There are 4 nested groupings, the coarsest first. Each group lies inside one group of the grouping before and may be the whole of it. The rows also spread widely along 14 directions, which tell nothing about the answers.
Some rows, each with its group in each grouping after it:
-16  22  -19  -4  -3  -4  -18  7  -17  -8  -5  8  -13  -5  -4  22  26  -2  -13  0  20  21  4  2  -44
K401 leb K120 K80
-21  -18  -15  23  18  -29  -5  22  50  -2  -17  0  20  2  -2  11  -17  7  -14  15  -14  -20  -6  -22  7
K747 Gorer K56 K879
-43  7  6  25  -11  24  25  6  26  -2  -2  -8  1  9  -25  28  -3  23  -10  -35  -20  5  5  -40  -18
K747 kava K703 K232
32  28  -9  16  -37  -6  -30  -7  19  16  23  0  27  22  -2  -22  0  -4  -28  -14  -24  -4  -38  -35  21
K747 Gorer K692 K565
-33  -34  -21  -18  13  42  10  -1  5  22  17  -40  -12  -38  -47  6  -28  -26  0  -36  -14  5  -18  -45  14
K747 kava K642 K876
7  -45  0  33  -12  19  14  6  2  0  43  24  8  16  19  -19  -17  12  19  9  -41  -24  16  3  17
K747 Gorer K983 K363
-24  -7  -27  21  -2  -23  -34  -22  1  10  -17  25  15  -8  21  -23  -35  -16  -11  31  -14  -11  15  60  21
K747 Gorer K692 K790
29  11  24  -22  4  -9  -6  6  8  1  -9  -3  -11  -9  17  4  23  4  12  -43  20  12  -14  -15  12
K401 bokem K698 K11
28  -13  5  18  -8  -24  5  2  26  -8  18  -13  -1  9  16  -26  -20  -17  -11  44  -28  -23  -39  -1  -8
K401 dupov K244 K707
9  -5  16  -9  31  5  -4  20  2  9  -25  9  9  0  23  -17  -12  28  0  24  -1  8  18  0  39
K401 dupov K244 K707
12  28  2  -5  -15  15  -4  -24  -33  15  -2  -11  6  7  10  -14  -13  -3  -10  22  -10  24  -7  4  -5
K747 Gorer K692 K790
-19  -18  14  -25  11  -27  33  -16  55  -9  -28  9  9  -8  5  -1  -24  -13  32  -18  10  -34  -25  8  -7
K747 kava K703 K232
22  9  -13  -29  11  9  15  17  -21  19  -15  -25  -4  -7  -9  -19  -27  4  -7  30  3  20  22  -9  -2
K747 Gorer K56 K879
-25  24  23  5  5  -29  -3  22  32  -29  -29  -2  -23  -20  -21  9  23  26  -14  -10  -1  -2  -12  -17  14
K747 Gorer K692 K790
23  17  13  5  12  -54  -18  12  30  -12  -38  6  -2  -13  40  4  21  6  22  -15  14  -16  5  -1  14
K747 Gorer K692 K565
3  53  -12  14  -55  -48  -6  25  -8  6  -12  35  25  26  36  -11  -11  -6  28  -28  7  0  47  8  -25
K401 bokem K698 K11
-57  -14  -23  25  8  14  -7  -38  31  17  -26  -1  36  -1  7  19  -33  -13  5  8  -20  -15  -4  1  2
K747 Gorer K56 K879
46  10  19  13  -15  12  1  2  12  12  13  -32  -14  -6  15  -21  -1  -3  3  -17  -28  -2  -9  -34  22
K401 dupov K244 K707
6  29  -28  -24  1  -24  1  0  14  25  -39  0  47  14  23  3  -26  -16  19  0  21  2  14  -22  -27
K747 Gorer K692 K790
-7  -10  49  14  -12  -19  3  -17  -7  -3  15  44  29  24  56  10  -4  16  36  -27  -11  -7  -26  6  35
K747 Gorer K692 K565
26  8  1  -28  -27  25  10  -58  0  3  12  6  -8  8  10  -5  11  -21  16  -35  11  -2  -18  37  -41
K747 Gorer K692 K790
23  -6  20  39  -28  30  16  -27  -10  6  33  -14  -9  20  21  0  -8  3  -5  -16  -41  6  -8  -1  -11
K747 kava K642 K876
-7  -36  21  -18  13  20  3  -19  4  0  0  47  -3  5  18  -15  -9  21  6  -19  8  -1  10  64  31
K401 bokem K698 K11
-23  -17  -8  -10  -4  28  5  17  -27  -20  27  30  -13  -12  -17  -10  26  13  34  8  -4  -8  17  -9  -1
K747 Gorer K983 K363
-23  0  -25  -30  12  14  -18  -37  7  9  -13  0  1  -14  -24  -2  -6  -21  -24  3  17  9  -31  23  -15
K747 kava K703 K232
-39  9  -30  9  -7  22  2  2  4  28  -24  5  22  -2  3  7  -28  1  9  -17  -6  6  48  -11  -6
K401 leb K120 K80
8  -7  -12  -24  -6  0  13  -4  40  -11  12  -3  4  3  -23  0  16  -13  10  -11  6  -21  -44  -33  -35
K747 Gorer K983 K363
-2  -5  9  34  -10  23  10  -7  30  -4  19  -18  7  17  5  15  8  4  -7  0  -32  -8  -30  -43  -23
K401 dupov K244 K707

New rows. What belongs after each?
13  -4  2  1  13  13  2  -12  -20  29  7  -12  38  30  31  23  -25  2  -16  13  -4  33  -23  -29  -13
K747 Gorer K692 K790
46  -11  -47  11  -23  -7  -21  9  9  18  31  -14  -4  -5  7  -26  -11  -41  -6  -8  -10  -13  11  1  -20
K401 bokem K698 K11
-11  -20  -16  20  -8  26  -28  3  -32  -1  36  2  -26  -25  -6  -11  10  -12  -5  2  -17  8  8  11  13
K401 bokem K698 K11
-47  27  -6  3  24  -1  -33  -4  22  18  -63  15  29  -19  22  21  9  14  18  -26  14  6  23  -25  36
K401 leb K120 K80
-13  -14  -39  0  -22  44  -29  -8  -54  31  44  27  7  6  6  -12  -19  -18  -6  -14  -7  23  31  34  -1
K401 dupov K244 K707
-35  2  7  6  21  5  -15  22  10  10  -23  2  23  -18  10  0  -6  10  24  3  -12  -4  4  -49  50
K401 dupov K244 K707
-14  25  2  -8  8  -24  -7  38  9  21  -40  15  34  7  23  -8  -27  19  11  -5  5  8  33  -25  35
K401 dupov K244 K707
-43  2  -24  -4  9  8  -16  -8  11  29  -19  -2  39  -2  -8  14  -30  -11  -5  -21  -1  10  -10  -27  13
K747 kava K642 K876
31  2  13  -8  21  3  -2  17  -12  8  -17  13  6  14  29  -4  7  37  0  7  7  21  26  0  16
K747 Gorer K983 K363
47  5  -6  -17  -8  -21  -2  -10  -13  2  17  -6  2  -4  31  -15  6  -35  32  7  9  -10  -24  -11  -25
K747 kava K703 K232
-46  -9  1  6  14  1  1  -22  20  4  -33  34  25  12  25  33  -10  17  10  -27  11  3  20  30  -9
K747 Gorer K692 K790
21  -1  -2  -7  8  -7  -24  -13  11  -3  11  18  23  19  16  -7  17  -3  -15  36  3  -4  -55  -12  -8
K401 leb K120 K80
20  -6  -16  -6  -14  -12  -7  -9  5  14  11  42  42  36  32  -19  -16  -3  12  7  1  -11  -1  18  -5
K747 Gorer K983 K363
14  18  -4  0  -38  -8  9  4  -19  4  13  -19  -16  -24  8  -34  -14  -36  42  -3  -16  -12  9  -13  -2
K401 bokem K698 K11
13  -54  -53  17  19  8  -30  1  -5  23  22  -22  -20  -39  4  -14  -27  -41  -5  -1  -17  -10  24  21  11
K747 kava K642 K876
-5  -3  14  -19  16  4  8  -50  9  10  -21  -11  25  8  27  -10  -33  -23  3  51  -3  -1  -57  17  -12
K401 dupov K244 K707
15  38  15  -52  -24  21  23  -10  5  17  -4  -10  9  23  -35  -20  -17  9  -33  -18  13  32  -37  -16  -13
K401 bokem K698 K11
-28  43  -32  13  -10  24  -41  5  -4  0  -21  -10  -10  -28  -24  -14  28  -1  -8  16  -10  4  21  -22  4
K401 dupov K244 K707
-13  -31  -51  1  -6  22  -15  -5  -29  27  28  32  19  16  8  5  -30  -11  -13  -8  3  15  42  45  -25
K747 Gorer K692 K790
-10  49  -20  -43  -2  -29  -31  3  24  13  -57  24  30  -7  3  -14  6  -8  12  -24  41  3  7  0  8
K401 bokem K698 K11
-10  9  -23  -9  -4  -19  -37  7  -6  10  -11  16  -4  -23  -10  -31  -13  -7  -12  1  0  2  12  26  41
K747 Gorer K983 K363
38  -9  -14  4  -1  -18  -11  21  -7  -5  13  12  -7  1  23  -10  12  0  9  6  2  -8  19  8  -9
K747 Gorer K692 K565
-24  -21  14  25  8  25  13  -22  -2  -4  0  5  -2  0  25  11  -4  8  15  21  -21  -5  1  5  -7
K401 leb K120 K80
30  -3  -24  -27  21  38  -25  8  8  26  -1  2  7  6  -16  2  15  24  -39  -33  17  29  15  -14  12
K747 Gorer K692 K790
2  5  -1  18  6  33  -15  -62  -4  20  -21  -26  1  -12  26  -1  -7  -13  1  12  -20  9  -11  15  6
K747 Gorer K983 K363
-17  28  4  21  -45  -2  -24  -46  -11  -1  18  14  9  12  14  -4  6  -25  -5  -4  -14  5  -44  20  -18
K401 bokem K698 K11
-5  17  20  -3  -29  -44  23  -17  -8  22  -3  -7  29  17  35  2  -59  -28  18  -13  -9  9  -33  -4  -4
K747 Gorer K983 K363
-2  12  -4  22  -49  27  10  -7  -20  21  31  -2  -6  8  3  7  -14  -3  7  -65  -23  14  34  -4  -9
K747 Gorer K692 K790
-14  52  3  23  -20  -33  -30  4  -18  4  -27  -2  -16  -9  17  9  2  2  -26  -9  1  30  14  17  -1
K401 leb K120 K80
30  38  -14  -10  -21  -2  -9  17  -19  6  5  -24  -2  -7  -17  -36  0  -12  -3  23  -13  6  -9  -41  1
K747 kava K642 K876
23  3  17  -5  -8  1  -9  13  -11  -9  11  38  -5  12  17  -44  3  24  -1  26  -9  -4  11  35  30
K401 dupov K244 K707
-24  2  -19  38  -8  8  -21  4  -14  -18  6  15  -11  -5  -2  -6  15  13  -9  38  -23  -6  23  18  -7
K747 Gorer K692 K565
12  20  9  -63  8  -11  25  6  19  -10  -33  32  12  22  -15  -22  -4  29  -8  14  34  4  -1  26  -18
K747 Gorer K692 K790
-38  -38  -24  -15  16  54  5  -20  18  10  10  30  31  23  -20  5  -13  10  -15  8  3  1  -9  12  -17
K401 bokem K698 K11
-34  -26  -19  3  26  5  21  7  24  -2  -22  -14  -4  -2  -13  17  -28  1  -22  28  3  5  7  14  -41
K401 bokem K698 K11
26  -15  -13  -21  16  23  12  2  18  15  6  -63  -28  -37  -24  13  1  -24  -2  -32  -1  6  -17  -52  -12
K747 Gorer K692 K790
14  36  15  5  -15  1  15  -34  -22  9  -25  -14  -5  12  43  12  -7  -5  10  9  2  22  9  19  -45
K401 leb K120 K80
45  -5  14  22  -16  -10  -37  -9  -1  15  36  23  22  35  30  -30  -9  6  -44  13  -23  11  -44  15  39
K401 bokem K698 K11
32  25  -1  22  -36  -38  0  6  13  1  -5  -5  -9  9  23  -29  -21  -13  -7  3  -15  -8  15  24  -14
K401 bokem K698 K11
33  -9  -12  -27  32  2  -43  0  -11  -4  0  18  2  -12  6  -27  28  6  -12  43  14  2  -20  10  27
K747 Gorer K692 K790
-4  18  -7  -2  -19  -40  -34  8  4  -8  9  26  15  -6  11  0  20  -17  19  -20  7  -12  -25  -18  9
K747 Gorer K692 K790
-50  5  -26  38  -7  10  -38  -59  -3  13  -16  -3  17  -19  33  35  7  -36  27  -20  -10  -3  -6  8  -15
K747 Gorer K983 K363
0  -12  -7  35  -20  -4  -7  -3  20  18  19  7  25  15  23  12  -16  -10  9  -48  -24  -10  -1  -22  6
K747 kava K642 K876
24  12  -10  -46  -15  -5  6  -7  28  2  6  13  6  19  -26  -12  0  -1  -26  -25  22  2  -29  9  -27
K747 Gorer K692 K790
-21  17  -27  -33  1  -4  5  -7  -5  17  -26  -12  3  -8  -2  8  -28  -27  0  -5  24  18  10  17  -43
K401 dupov K244 K707
14  -18  13  -17  30  2  -20  -54  -1  11  -22  23  21  8  53  5  1  -2  12  7  18  7  -27  47  12
K747 Gorer K983 K363
-1  -41  -19  -15  11  -2  -2  15  -9  29  15  6  15  -13  23  1  -35  -27  28  -32  8  2  16  -4  16
K401 bokem K698 K11
5  -14  -21  16  -18  30  -4  4  13  1  31  33  24  26  0  -7  15  15  14  -8  -19  -22  17  -19  -4
K747 Gorer K56 K879
-9  -34  13  -12  22  57  33  -23  7  -8  -1  -22  -35  -27  -7  19  19  9  32  -29  -3  -2  8  -8  -13
K747 Gorer K983 K363
14  9  -25  -29  -15  -30  2  9  11  28  0  2  34  13  10  6  -30  -29  10  -36  19  4  -7  -22  -21
K747 Gorer K692 K790
-18  62  20  -15  -25  -35  0  27  -2  -14  -42  22  -2  -1  -5  -24  4  22  7  2  12  9  19  3  11
K401 bokem K698 K11
56  17  39  -28  12  -37  15  9  8  -2  -31  10  2  17  46  -4  4  25  12  -14  25  8  1  12  6
K747 Gorer K692 K565
-16  -28  14  36  19  39  1  -12  13  9  2  -8  6  11  10  12  -12  26  -29  10  -29  14  -6  -4  17
K401 bokem K698 K11
35  10  34  19  -1  -56  11  15  -14  -25  -5  -1  -15  14  44  -4  -3  13  -9  49  -7  5  -15  24  -16
K747 Gorer K692 K565
-24  6  -9  6  -7  -4  20  0  39  -14  -9  0  20  15  -12  16  3  -2  12  -1  -5  -20  -21  -37  -46
K747 kava K642 K876
-14  -56  -4  28  31  70  17  -15  16  2  14  -19  -18  -11  -9  14  1  20  -6  -3  -32  -4  16  -8  0
K747 kava K642 K876
18  -14  -28  12  -1  -11  -23  39  -34  13  27  0  -25  -13  6  -6  -11  -6  -26  4  -4  22  32  11  0
K401 leb K120 K80
-55  -14  6  6  -11  -31  10  12  -40  -20  1  35  -25  -27  18  4  -14  -8  49  -4  1  -5  38  49  0
K747 Gorer K983 K363
-35  13  23  5  -13  -26  9  3  -21  6  -11  14  16  -14  42  12  -17  -15  63  -19  -3  -4  4  -25  16
K401 leb K120 K80
-15  30  -7  27  -4  -40  -11  43  -5  -8  -22  -25  -22  -24  -3  18  3  1  -7  -12  -5  14  24  -30  -11
K747 kava K642 K876
-54  -1  10  16  36  -8  -9  3  -13  15  -45  0  14  -18  38  42  -17  10  15  -4  6  24  21  -10  17
K401 leb K120 K80
-20  -6  -25  10  4  -26  -38  -9  -13  21  -23  27  18  -19  33  -24  -38  -17  10  14  -6  -6  36  50  44
K747 Gorer K692 K790
-11  -11  -8  -35  51  -7  -18  -3  10  -5  -50  21  11  -27  20  -2  14  6  32  24  31  -10  13  12  20
K747 Gorer K692 K790
-63  8  -20  -24  1  4  -16  7  -23  -20  1  22  -12  -22  -25  19  23  -14  12  3  24  9  -10  6  -34
K401 dupov K244 K707
-29  -26  -39  -21  19  9  -11  11  2  22  14  -17  11  -11  -20  25  -25  -31  -19  -10  12  18  -24  -24  -26
K401 dupov K244 K707
22  25  -10  -9  -14  -28  -15  -3  -2  4  1  13  27  20  34  20  22  -16  24  -20  20  4  -21  -27  -37
K747 Gorer K983 K363
-4  2  19  16  -38  -21  -28  4  -5  -18  40  41  -19  -5  0  -12  23  5  -2  -45  -15  -8  -16  21  36
K747 Gorer K692 K790
